There are 4 ways to turn a row about zero (a turn may also mirror it). The second row of each pair is the first, turned, with some noise. The first 36 pairs use one turn. New pairs use 3 turns, one after the other, and a turn may come again.
Some pairs, each with its turns in order after it:
[-36  -1  -5   4 -13  24  18  -8]
[  1  14  17  16  24 -13  24 -22] | nimo

[ 15  -5 -15  14   4  20   4 -19]
[  1  -4 -10   2  27  17  19   6] | fari

[-20   4 -10  26  12   9   6 -26]
[-22  -8 -11  19  -6  -7 -28 -18] | pabe

[ 7  8 -9 -6  4  7 -2 13]
[ 10  -3  -4   4  -6  -5 -14  -8] | nimo

[-31   9  -5  -7   7 -25  14  -8]
[ 18  21  -1 -20 -10 -17 -21  -2] | gub

[ 28  24  -6   2  -6 -29 -11   7]
[  3  -1   2 -18 -28  23  -9  29] | fari

[ -7 -13 -10 -26 -41  26   6   8]
[-24 -25  25 -15  12  -8  10 -32] | gub

[ 18  22 -23  13 -16  -8 -21  -5]
[ 1 26 20 22 12 -6 21 10] | gub

[ -2   8  19  24   4 -31  -5  17]
[ -1  23  32 -13 -16   1 -14  11] | fari

[ 8 29 -8 31 11  8  8 22]
[ 21  10 -14 -15 -26 -17 -13 -29] | pabe

[ 10  12  22  12 -37  16  -4 -25]
[  9 -37   9 -19  36  -8  12  -4] | nimo

[  7  35   3  30  -6 -19   4   3]
[34 12  9  7 -7 -1 17 25] | gub

[-16 -26 -32  -5   9   4 -41   7]
[-23  41 -15 -14   2 -21 -30  -3] | nimo

[  7  -1  20   1  25 -27 -11   8]
[ 14  29  15  -4 -21  15 -10  -6] | fari

[ -7  17   2  -1   7   2 -14   4]
[-1 15 -6  4  1 -6  5 -9] | pabe

[  6 -23  35 -15  18  11   8  14]
[ 28 -20  -1  -2  31  13  17  -9] | pabe

[ -2   0 -38  14  33   4 -18   7]
[-18  13 -19  14 -26 -31 -16  -5] | nimo

[ 14   9 -16  -4   2  12 -15 -16]
[ -9 -11 -20  -4   3  27   7   3] | fari

[  8  -6  22 -17   5 -28  10  12]
[-10   2 -20 -28  -3  -5   4  19] | gub

[  5 -23   5 -11 -34  12  -8   5]
[  1   2  14 -21  24  13 -21 -18] | nimo

[ 26   1  22  23  -7 -12  15  33]
[ 11 -28  22 -19 -33  18   3  -5] | nimo

[  0  -9  17   1  19 -17  -4 -16]
[ -4  16 -22  -3 -22   9 -11   7] | gub

[-33  -7  -7  31  18  14  15 -21]
[-15 -15 -13  11   8  -1 -45 -18] | pabe

[  1  29  -3  -4  22  -4   6 -32]
[ -4  -4   1  35  -8 -31  -4 -10] | pabe

[  7 -30 -19 -18 -36 -19  -8   3]
[ 22 -48  15  -6  -2   2 -16  -9] | fari

[-17  20 -25 -13 -17 -10 -22   3]
[-25 -26 -10 -31 -19  -5 -11  -8] | fari

[  6  -5 -34   3  24  -2   4 -20]
[-15  -3  32   4  -1 -20 -23 -11] | pabe

[  3  -5  -5   2 -17 -17 -24  13]
[ -9  23   7 -12  -8  18  11   6] | pabe

[  2  12   6  -3  30 -36   7 -30]
[ 12  44 -24 -11 -14   6 -15   8] | gub

[-27  11  -5  -4  -4 -27  -5 -10]
[-4 25 -3 24 -4  3 -9 14] | pabe

[ -5 -13 -18  26  -7 -18 -33  16]
[-12   3   5  33  -8 -34   4  21] | gub

[ 14 -25 -17 -11  25   0  11   8]
[-17   9 -10  14 -22  17 -24 -11] | nimo

[ -9  14  13  -1   4 -18  14  -3]
[  2  12  12  -5 -19 -16  12   7] | fari

[-15  10  31 -14  -4  23   2  22]
[-18  13 -10  33  -8 -26 -15   1] | fari

[ -3  -5  -7  -7   0 -14  34  -6]
[ 17  10 -15 -25  -1 -12   5 -18] | gub

[-18 -19 -12   6  12  -7 -21  -8]
[-25  24  -7  -3   1  -9  -1   8] | nimo

New pairs. What belongs after each?
[ 23   4   0  11 -34  -8  -8 -23]
[ 35  15  -2   8 -21  10 -17  11] | gub fari pabe

[-23   4   5   4 -29  -4  43  29]
[ -7 -16 -17   9  18  27 -44 -23] | pabe fari fari

[ -8  -9   5   6 -13  -4 -15  45]
[ -7 -19   2  15  18  39   7   5] | gub pabe gub

[  0 -10   0  23  15  24 -20  -3]
[ 26  17  11  -4  11   0 -21 -16] | fari fari gub

[ 12 -10  -6  -1 -20  12   0   9]
[  9   1  -9  -3  -8   0   0 -24] | pabe gub fari

[-42  18  10   3  -8 -17 -37  11]
[  7  22 -20 -21  -8 -11 -42 -22] | fari pabe pabe

[ -4  20   9   8 -11 -23  14  21]
[ -1   7   8 -28 -20   7  23   1] | gub fari pabe

[ 29  -1  19  34 -14   3  20   5]
[ -8 -17  -1  23 -44  20   0  -9] | gub nimo gub

[ 16  16 -24  20   8 -49  -3   4]
[ -3 -14 -56  13   0 -13 -10  28] | nimo pabe fari

[ 32 -18   9   2 -11   9 -15  -5]
[-34 -20  12  13  -3  -5 -11  -5] | nimo fari pabe

[-12  35 -19  -2 -10   3  -5 -16]
[-23 -19  24  27   7   1   1   6] | gub pabe nimo

[-40 -14 -11  -8  13   7   0 -42]
[ -4   8   4  -7  -6  54 -10 -23] | fari pabe pabe

[-27  11 -24   1   0   2 -20 -16]
[  5   8  -8 -15 -19  11 -21  21] | nimo gub fari

[  2 -10 -13 -36  14   4  17 -26]
[-11   6   2  18 -36 -26 -11  18] | gub nimo nimo

[-14   2 -18 -28   9  11  12  11]
[ 18   8 -25  10  -6  20  15   1] | fari pabe pabe

[-10  16  -4   2  13  -5  -3  27]
[ 13   9  -5   9  -8 -26   8  15] | nimo gub fari

[  8  40 -14  -3  23  -8 -19   8]
[ -7 -23 -27 -12 -19  -8  -5  32] | fari nimo nimo

[ 17 -29 -17 -22 -13 -13   9  12]
[ 28 -21  -8   0 -27  -1  23   9] | gub fari fari

[ 31 -43   2 -11  -2  -9   1   3]
[ -5   3   2  -5  48 -17   7  11] | fari gub fari

[  9   6 -31 -26 -10 -20  26   3]
[ 0 -6 -5 28 44  3 -3 -1] | nimo pabe nimo

[12  4  7 18 34 11 12 28]
[ 13 -22   8  16  18  -1  -1  42] | fari pabe nimo

[ 27  -1  -4 -13  10  14  35 -22]
[-12   8 -18  36  10   9 -22  14] | nimo nimo pabe

[-29   5   5   8   7 -14  24  29]
[  6 -11  15 -24  28  -3 -11  25] | fari gub gub

[-21  13 -15  24  11  16 -10  -5]
[  3  -2 -33 -21   8 -12 -10   8] | fari gub nimo

[  4 -20 -16   1  10   0  15 -23]
[  9  10  -4  14  22   6  -2 -29] | fari gub gub

[  1  19  -7 -15  10  36  -5  -5]
[  1 -20   1 -32 -11 -13  18  -3] | pabe pabe nimo

[ 16 -10  16   2   0   3  16 -39]
[  1  -7  11  15  22 -22  31  12] | nimo nimo nimo

[  5  26  17  11 -11 -13  16 -17]
[ -1 -21  17 -13  19   1  26  -8] | nimo pabe pabe

[-51 -51  13 -13 -17   4  12   5]
[ 21 -25   8 -34 -16  47  29 -23] | fari fari gub

[  5  -9  18 -21 -13  -4  -7 -12]
[ -4   7 -18 -22  20  13   3   2] | gub gub nimo

[  7  13   8   4  -9  -3  -2 -23]
[ 10 -13  21  -1 -10   0  11   7] | pabe gub fari

[ -7  29 -11   6  12  -3   7  17]
[ 27  -5  10 -16   8  14   0  15] | pabe gub gub

[-18  41 -12  -9  11   6  -4  18]
[  4 -11 -22 -11 -14  15  21  32] | nimo pabe pabe

[ -4  22  20   2 -38  36  -5   7]
[  5 -17  44 -14 -16  17 -22   6] | fari gub fari

[ 14  -5 -31  -8   1  20   1  -6]
[ 25 -13  -3  16   9  18   8  13] | pabe pabe gub

[ 16   2  -1   3  -7  13  25 -23]
[ -2 -22 -18  20  24  -4   9  -9] | gub gub nimo

[ -8  -8 -10  34   8  38  -8 -11]
[-16  -8  -9  -1   7  47 -16  -1] | fari gub fari

[-17   0   5  -7   2  -6 -15   0]
[-18  -6  10   1  -4  -1  -1 -14] | gub fari fari

[ 17  -8  15  21   4   6 -14   1]
[ 21 -18   2 -10  -5  -4  24   0] | fari nimo fari

[ 12  24  32  45 -26 -18  14  -7]
[  0  -4  -2 -32   7  41  39 -22] | fari nimo gub

[ 16   4   3  -1 -32  53  -2  34]
[ -3  27  11 -24  44 -10 -40 -17] | nimo nimo pabe

[ -9   8   4 -15  13  24   9  -3]
[  1   4  19 -21 -15  -5  16   9] | fari nimo nimo

[ 16 -19  12 -55  11 -14   9 -22]
[ 34 -37  -5  -9  33   8 -24  15] | pabe gub fari

[  7   2 -13   4  16  21  -7   9]
[-17   5   7  -8 -16  -8  14  13] | nimo gub fari

[ -6  -8 -34 -11 -12  26  -5  29]
[-12  51 -16  -3  -4 -10  -4   4] | fari nimo pabe

[-45  17   6  21  -4 -32 -22  16]
[-30 -15  33 -34   1   9 -15  20] | fari gub gub

